The rows are grouped in 4 different ways at once. Each group adds its own fixed numbers to the row, and there is some noise. The rows also spread widely along 15 directions, which tell nothing about the answers.
Known rows, each followed by its group in each grouping:
[  7 -10  17   1   8  -2  -7 -26  -2  20 -19   0  14 -20  -5   8   3  -3
   1 -22  13   7 -12 -10 -21  23   4  -4 -35  -9   6  18 -10 -12  10 -10] -> F (0) siti N
[ 28  -3  19  -1  -3  37 -17  -3 -20  -6 -24   1  14  -3  34   9 -23  -7
  -5 -26  -3  15 -15   9 -16  13   9 -27 -18   7  -8   5  13 -20  32  10] -> E (2) bot J
[-43  -2  31   7 -16  13 -14   1   6   6  48  30 -14   5   2 -28  -2   6
  -9  -3  16 -24  19  -4 -24 -12  -9   1   8  47 -23 -16 -10  -4   7  36] -> E (1) kili B
[  5   2  14  -9   1  28  12  -6 -14 -27  -1 -10  12  -3  -2  -1   3   4
   7 -13  -8  17  -7  18   1  -5   7  -3   7   9  -5  -5   3   3   0  -5] -> C (2) kili B
[ 23 -25  -6   6   2   3  -5 -14  13  -3  16  21  31  -8 -10   7  -1   0
   5  19   0  25  10 -10 -16  27 -23  -7 -12   1 -12 -13  -7  17  12 -11] -> D (1) siti J
[  5  -1 -13  -9 -31 -13  11 -18  18  -5 -12   3  -1 -15 -16  18   8  -6
 -12   4   6  25   9  -1   0   4  16  -3  -4   4   4   2  -6  -2  11  -8] -> W (0) zafoz N
[ 10  22   5 -13  -3  15  -9 -14   0 -13 -13  -3  15  -6 -15  16   9 -15
  12 -20   1  18 -11   4 -11  15   6  -3  -2   1  13  28  -3  -3  15  -8] -> W (0) bot N
[ 13   6 -22 -11 -36   4  -8   1  25 -53   5  12  26   5  -9   7   7 -11
  -6  20 -12  24   1   7   7  -4  -3  -4  26  14 -13 -14  -5 -11  18   4] -> F (0) Susa J
[ 34  -5 -15 -15 -31  15  -3   7  27  13 -19 -17 -11 -11  16  16 -16   2
 -11 -13  20  25  -8   7  -1 -17  19 -46  12  -5  -6  -3   4  11  34   6] -> D (2) zafoz B
[ 21  -7 -25 -18 -14 -16   6 -12 -13  22   7 -14  20 -10 -11  14 -11  15
   6  17 -27  30   7   1  24   3  -1 -17 -11  -7  -4 -40   6  15   1  -2] -> C (0) Susa B
[-14   4  11   0   5  10  -5 -21  -5 -13  18  -2  15   8  -7   2  10   7
  28 -18  -6 -12 -15   0 -17  22  -3  -7 -11   2  14  -4 -15  -3   6   1] -> D (2) Susa J
[-19   9 -11  -5 -13  -9  11 -16  15 -31   2   0   8   1 -12   8  13   5
  11  -9   4 -12  -5   6  -7   4  12  10  12  11  19   1 -19  -8   2  -8] -> D (0) kili J
[  7 -13   4  20   4  18  -1  -2  35   2   6   8  -2   5  25   4  -4  38
  23  27   9 -16  -2  11  -9  16  -7 -29 -14   7 -16  -2  -1  27  30   3] -> W (1) siti J
[  9   0 -18  -8 -12  20   0  14   7 -16  13  -2   9  -3  48  20   0  26
   9  10   9  16  -5  -9  -2   3   8 -15  -8   9  -7  -1   8 -13  23  26] -> C (2) Susa N
[ 20 -15  -7  -2  -4  -3   2 -12 -15  32 -10   8  12 -27  -8   0 -11 -10
  -6  -5  -5  27   9  -3 -10   0  -2 -10 -20   1  -8 -10   7  -1  -1  -4] -> C (2) siti N
[  3  -2  15  14   0   9   6 -12  -1  12 -10   0  -9 -14 -26  -5   1   3
  14  19 -18   2   0  13   4  -7   5 -13 -27  10 -19  -1   7  14  -3 -12] -> D (2) kili J
[ 16   3  26   7  10  12   7 -28 -25   3 -41 -10   7 -17  -6   9  -4  -6
  19  -9 -26  -1 -25  16  -3  19  14 -11 -44  -2   3   7   5 -15   0 -25] -> C (2) Susa N
[ 19  17   8  -8  10  -3  13 -30 -40   9 -26  -4  26 -19 -51  13 -12 -18
  11 -15 -25  21   3  15   5  16   3   4 -18  -3  14  -2   5  20 -15 -42] -> D (0) Susa J
[ 26  -8   9  -7   9  13 -13 -12  12   8  -3   1  19  -3  -7   8   4  11
  11  22  -9  14  -1   7   4  17 -14 -18 -21  -6 -23   5   2  23  23  -6] -> C (0) siti B
[-23  -4  10   4  -9   3  22   3   5   8  13   3 -13 -12  10  -7  -5  30
  -6   0  11  -9  15   8   1 -21  14  -3   3  20 -12 -24   0  10  -7  10] -> C (2) zafoz N
[  0   3 -21  -2  -5  -7 -16   5   1  43  23  18   8  -7   4  -3 -18  14
   8  10   1  -8  17  -4  -8  -3 -18 -15  -6  15 -12 -15   6  17  12  21] -> D (0) siti J
[  8   7 -19 -15 -19   5   2   3  -6 -14  -5  11  12  -9   9   6  -1  -8
  -7   2  -2  24   7  11  -3 -12   7   2  12  17  -3   0   6 -14   5  10] -> E (0) Susa N
[  5  11   3  -7 -11  36   9  11   7 -24  13 -19  -5 -20   8  16  16   3
   9 -21  28  48  -9 -21 -12  -9  21 -12   1   3   8  29   0  -5   0  15] -> C (1) zafoz N
[ 13 -15  -9   2   3  19   2 -12  29 -21   8   0   1   2   3  12  30  23
  29  42  -2  13  -5   7  -4  16  -8 -14 -18  -1 -15  17  -2  17  21   0] -> C (2) siti B
[ 17  -3 -21  17  -8   4  16 -18  42 -34  -1   1   5  -4 -27   7  22  13
  49  35 -16  -1 -15  18  -4  18  -9 -15   3  -4   3  -1 -14  20   6 -27] -> C (0) siti J
[ 19  -6   5 -12   6  -7  -6  -9  -1  25 -41  -2  23  -9  13   5 -17   9
 -18  -4  -7  -2  -6  20  11  -2   7 -10 -16  -7 -13  -5   6  -3  16  -7] -> F (0) siti N
[  7  16 -37  -2 -13 -14 -16  13  15   7   5   1  11 -28 -21   3  -5  -9
  23   9  -3   9  -6 -22  -2 -20  -6  -9   6   8   0  -1  -6 -15  -9  10] -> C (0) bot J
[ -3   9   0  -8 -15   6  -6  -5  10  11   5  -7  -7  -6   2  11   3   9
   4  -3  10  12   1  -7  -2  -2  14 -18 -13   7   4  10   0   2  16  15] -> C (1) Susa N
[  0  12 -19 -10 -15  -2   5  -2   4  -9   2   9  18   0  14  18  -2  17
   2   7   2  -1   6   6   2  11   3   1   1  13   5  -6   3  -2  17   7] -> F (0) siti N
[ 23 -18   0 -13   6   9   6 -14   1   4 -16 -13  22  -2  20  13   2  18
  -1   0 -11  26 -10  17   7  13   5 -15 -15 -15  -7  -3   5   7  17  -3] -> W (0) zafoz N
[ 11   0  18  -9 -21  22  -5  -9   0  -2  10 -16   6  -5 -13  -5   3 -10
   2 -34   1  33 -12   3  -8   1   6 -24   8  -5  -1 -12  -5   1   9   8] -> E (0) siti N
[  2  19   7   6   5   3   0  -6  -8  26  -5   8   3 -18 -41  -6 -18  -4
  17  -3 -10 -10  10  13  -1 -11  -6 -15  -4  14  -6  -6   2  29  -7 -15] -> C (2) zafoz J
[ 13   8  11  -5   3  12   3 -10  13  -6 -21 -31   9  -4  -2  18   4  26
  15  -8   4  10 -19   5  14   6  19 -21 -16 -19   3   9  -3  13  13 -11] -> F (0) siti J
[-14 -14   2  -2  -8  -5  -1 -18  -1  18  -6   5  -8  -4   2 -28  -5  -1
   4 -15 -10 -25 -12  27 -17 -16  -3  -7   8  12  -1 -19 -10 -17  -5   9] -> D (0) siti B
[ 17 -10  -8  -8   1   0  -3   0  -4   1  -4  -3  29 -11   2   0  -8   2
   6   1 -21  15 -11   5   3  -2  -5 -11   0  -3 -11 -30   1 -11   0   2] -> E (2) bot N
[-25  28   8 -18   1   3 -19 -23 -14  21   8   5  -2  19 -25   4  12  12
  17  18 -26 -24  12  19  14  11  -4  -7 -27  18  -4  15   7  18  20  16] -> C (2) siti B

New rows, each followed by its group in each grouping:
[  3  16   5 -13  -8 -10   0 -13  -7   8  -3  -3  16 -11 -29  13  -2  -5
   3  -4 -10   9   0  -3   8   5   5   0 -10   3   1  -7  -3   5  -2 -12] -> D (0) Susa N
[ 15  15  24  -3  -6   6 -12  -8 -13  -7  -5 -10  35  -8   2  20 -28   3
   0 -35   4   2 -15 -18  -2  26   7 -15 -14  -1   4 -20  -7  -8  15 -10] -> F (0) Susa J
[  3  -5 -11 -13  -8  -4  -9  -2   0   8   3   1   7 -14  -8  -4   0  -5
  -1  13 -11  17   0  -3   2 -18  -2  -5  -3  10 -12  -9  -1 -11  -6  10] -> D (1) Susa B
[-14  13   7 -11 -21  22 -14  -8   9  -5  30 -29 -16   7  -5  10  24  16
  24  -3   2  22 -14 -17   3   7  13 -25 -16   1   6  11  -3  -2  12  30] -> W (1) siti B
[  7  -3  56   8   3  19 -14 -26  -2  10 -32  14   1  -2  -9   2  -5  -8
 -14   4 -12  -4   1  14  -4  18   9 -11 -44  12 -23  18   6   0  26 -12] -> C (1) bot N
[ -3  -1  37   4  23  19 -12 -22  -4 -20  -4   7  20  -8 -10  10  18  -1
   7  -3  10  13  -2 -16 -19  25   2   9 -38   4  -4  39 -11  -5   5 -10] -> C (1) Susa J
[ 10  12  -5  -3 -15   2  -8  -9  16  -5 -17   0  10  -3  -7   8  -9  -4
   7 -14   0  -7 -12  12  -6   5   5 -20   4   3   6   1  -7  -2  21  -4] -> F (0) zafoz J
[  3  23 -13  -3 -24  10  -9   7  13 -20  19 -12   4 -13  -7  23   8   5
  18  -2  16  27  -8 -33  -3   4  11 -14  -8   6   6  12  -4  -9   9  15] -> F (0) Susa J
[ -3 -21  -8   7   3  -7  -4 -16  15   6  10   6  11 -16 -17 -24  15  -6
  25   1 -18   1 -15   8 -20  -6 -17  -2   2  -1  -3 -16 -17 -15 -13   2] -> C (0) bot N
[  8   3   2  -3   0   5  -1  -1 -12  28   6 -27   3 -22 -14   4  -7  14
  17 -10 -10  26  -9 -14  11  -9  10 -24 -23 -10  -3 -11   4   6 -12   8] -> C (0) zafoz J
[ 17   6   3 -15   1  20  -8  12 -20   4   1 -23  15 -18  10   1 -16  -1
   5 -25  -1  24 -21  -8   1 -19   6 -18   2   0  -8 -13   5 -14  -7  12] -> D (2) Susa B
[ 11  -3 -12  -2  -1  14  -7   7 -12  23  15  -4   4 -22   0  -8   3  -5
  20   6 -20  27 -12  -3  -5 -13  -8 -13 -15   6 -13  -1  12  -9  -8  21] -> D (0) kili N
[ -3  11 -16  -2   4   0   6   2   5  26   8   2  -2 -18 -14   5   2  12
  22  10   1   4   7   1  -2 -10  -1 -10  -7  10   2   6   3  20  -6   5] -> C (1) zafoz N
[  1   0 -22 -19   2 -12  19  -1  -1   2 -29  -3  10 -20  12  20   1  11
 -14   3  10  17   7   5   4 -17  23  11  -3   4   9  14   2  -8  -8  -6] -> D (1) zafoz N
[  7  12  11   2  17   9 -24   6   9  -9  23  16  39 -16 -14  12   4  -5
  22  15   3   2  -7 -35 -13  19 -24   3 -21  11 -20  10 -10  -5   4   1] -> C (2) Susa N
[ -8  -7   9  -3 -19   6   2 -29 -10   9  -7  24  -8   2   1   2   2 -11
 -12  -8  -5   4  13  19 -20  16   9  -2 -17  21   9   3   2  -7  20   3] -> D (1) bot N
[ -7   3 -12 -14  -5 -28   2 -32   7  -2 -19   4  19  -1 -31   8  11 -10
   9   7 -23 -10  -7  13   2  10   5   7  -9   1  17  -5 -16 -10  -2 -20] -> D (1) Susa N
[ -7  14 -30 -23  -3  -8  11  -8   8 -21 -16 -26   2  -4   6  29  21  25
  18  15   4   9 -11   0  15  -7  24   1  -7  -4  18  21  -3  -9   1   2] -> W (2) Susa B
[  8  15 -23  -8 -40   8   2  -5  26   6   4 -10 -23   3  -6   5  -3   7
  19   2  -1  -3  -8  20   1 -10   9 -35  17   8   7 -11   0  14  24   9] -> D (0) siti B
[ 20  -2   5  -3 -26   4  -3   2  17 -27 -17 -21   2 -20   0  25   7   5
  -9  19   1  40 -13 -25  18  -7  27 -13 -26  -5 -20   6   0 -22   6   0] -> D (0) Susa J
[ 16  -3  29 -14  10   8 -11 -10  -2  12 -18 -13  31   3  24  17 -16  19
 -10 -17  -4  -2 -11   3  10  21   8 -18 -26 -10 -11  -8   0   2  28   0] -> C (0) zafoz N
[  9  14  -5   1  -4  20  -4  -8 -10  20   3  11  -1  -4 -11  -3  -6 -13
  27  -6 -20  -3  -8  23 -14   7  -8 -20  -8  16   1   3  11  12  16   2] -> D (2) kili N
[  2  12  50  -1  11  20  -6 -11 -14   9 -17  -5  10 -10  -4   8  -8   3
  -8 -18   2   2  -4   1   2  12  13  -4 -34   8 -16  16   5   5  14  -9] -> C (0) kili N
[ 17   2   0  -2 -18 -10  -5 -37 -23  21 -39   0  -1 -22 -25  17  -4 -24
  -2 -12 -13  24  -4  -1 -10  20  19 -11 -46  -1  16  19   3 -19   9 -15] -> F (0) Susa J
[ 22   8 -15 -11 -14 -11 -10   5  35 -25  -4  -4  38 -13 -23   9  -3 -15
  11  -3  -4   8 -21  -9   2   0  -8 -11  26  -5  -6 -21 -22 -10   4 -12] -> E (0) zafoz N
[ -8  16  44   0 -20  14 -25  -3  23  -3   6 -15  -2   2 -18   7   6   8
   0   9  -7   3 -11 -20  19   3  15 -23 -30   5 -27   0  -4  -5  18  13] -> C (1) siti N
[ -3   1 -11  -8   3  -6 -10 -11 -13  28  26  20  21  -8 -16  -9 -12  -4
   3 -18   6   5  21  -1 -21   3 -20  -3   6  11   5 -10  -6  19   4   7] -> C (0) Susa J
[ 15  -4   9 -23 -14  -1 -12  -1  24  -7 -28 -19   8  -5   3  11   0   7
 -26   4   4  19  -4   4  22 -18  21 -14  -3  -4 -22   7  -3  -4  24   1] -> C (0) kili B
[ 23  -4  -8   1 -13   7  24 -21 -18   5 -23 -16   6  -6  12  16 -11  19
  20   4 -33  13 -13  28  14  20  15 -20 -24  -6   9 -25  14   2   9 -13] -> C (0) siti N
[ 12  -2  -8   9 -21 -13  -9 -10  11  34   4  33   8 -16 -28  -6 -23 -22
   4  10 -15 -10  10   5 -15   7 -19 -16  -4  23 -11 -27  -3   8   9  -7] -> D (1) zafoz N
[  4 -18  -3   8  14  19  17 -25  -9  18   3   7  -3  -6   4  -6  11  12
  32  -2 -14   3  -5  28 -24  17  -8 -16 -20   1   8   3   2  16   6  -3] -> C (2) zafoz N
[ -5   6   3  -7 -11 -15 -14 -18  28  37  16  16  -5   3 -55   0   2   3
   4  31  -7  -8  27   8   9   0 -13 -15  -4  13 -15 -10  -6  49  17  -6] -> D (1) bot B
[ 15   2   0 -14   7  14  11  -5 -11   2 -23 -17  12 -11  12  -1  -3   6
   7 -25  -4  17 -15  24  -1 -14  13 -11   6  -8   7   3   3   0   0  -5] -> C (0) Susa N
[ 30 -10   8   8 -18  16  -9  15  13 -17  -4   4  18 -13  32  11 -24   9
  -6  16  -2  14 -12 -13   2   1   2 -21 -13  10 -33 -22   5 -18  18   6] -> D (0) Susa J
[  8  17  14 -15 -33  -3 -13 -22   7  -7 -10  11   7  10 -37  18   0  -9
 -14  29 -21   8  19  12  23  16   3  -9 -15  17 -22  -5   5  15  29  -7] -> E (0) siti B
[ -1  13  35  -8 -27  -5 -21 -15  22  11  -6   0   6  10 -29   7  -6   5
 -19  12 -17  -7   6   7  27   6   8 -20 -15   7 -27 -21   0  14  32   0] -> F (0) bot N
[-12  -4 -20  -3  -6   4   0   9  33 -19  24  -7   2  -7   6 -13  17  19
  25  13   8  -3 -16  -1  -7 -21  -8  -4  27   7  -9  -9 -15  -8  -8  18] -> W (0) siti B
[-27  12  17  -3  -7   2  -4   3  53   3  22 -33 -20   6  -7   1  26  43
  24   5  19 -19 -16  -7  14 -19  17 -25   1  -9  -7   3 -20  20  12  16] -> C (0) Susa N
[ 14  12   3  11  -9  13  27  11  15 -25 -15  -8   3 -23 -10   2 -18  11
  10  -8  11   3  -4  13   4 -19  14  -9  24  11  -5 -15  -4  17  -8 -27] -> C (0) kili J
[  2  -3  17  15  22   5 -15   1   9  -2  -3  18  23 -19   1  -1  -7   4
  17   9   3 -21 -11 -12 -20  10 -16  -1 -20  15 -20   8 -11 -12   0  -2] -> E (0) zafoz J
[ 16 -10 -10 -21  22   9  -4  -3  -2  20 -16 -13  12 -16   2   0   7  10
  -1  -6  11  25   0   8  -3 -20   2 -10  -3 -12  -6  22   2  12   2   3] -> C (2) siti B
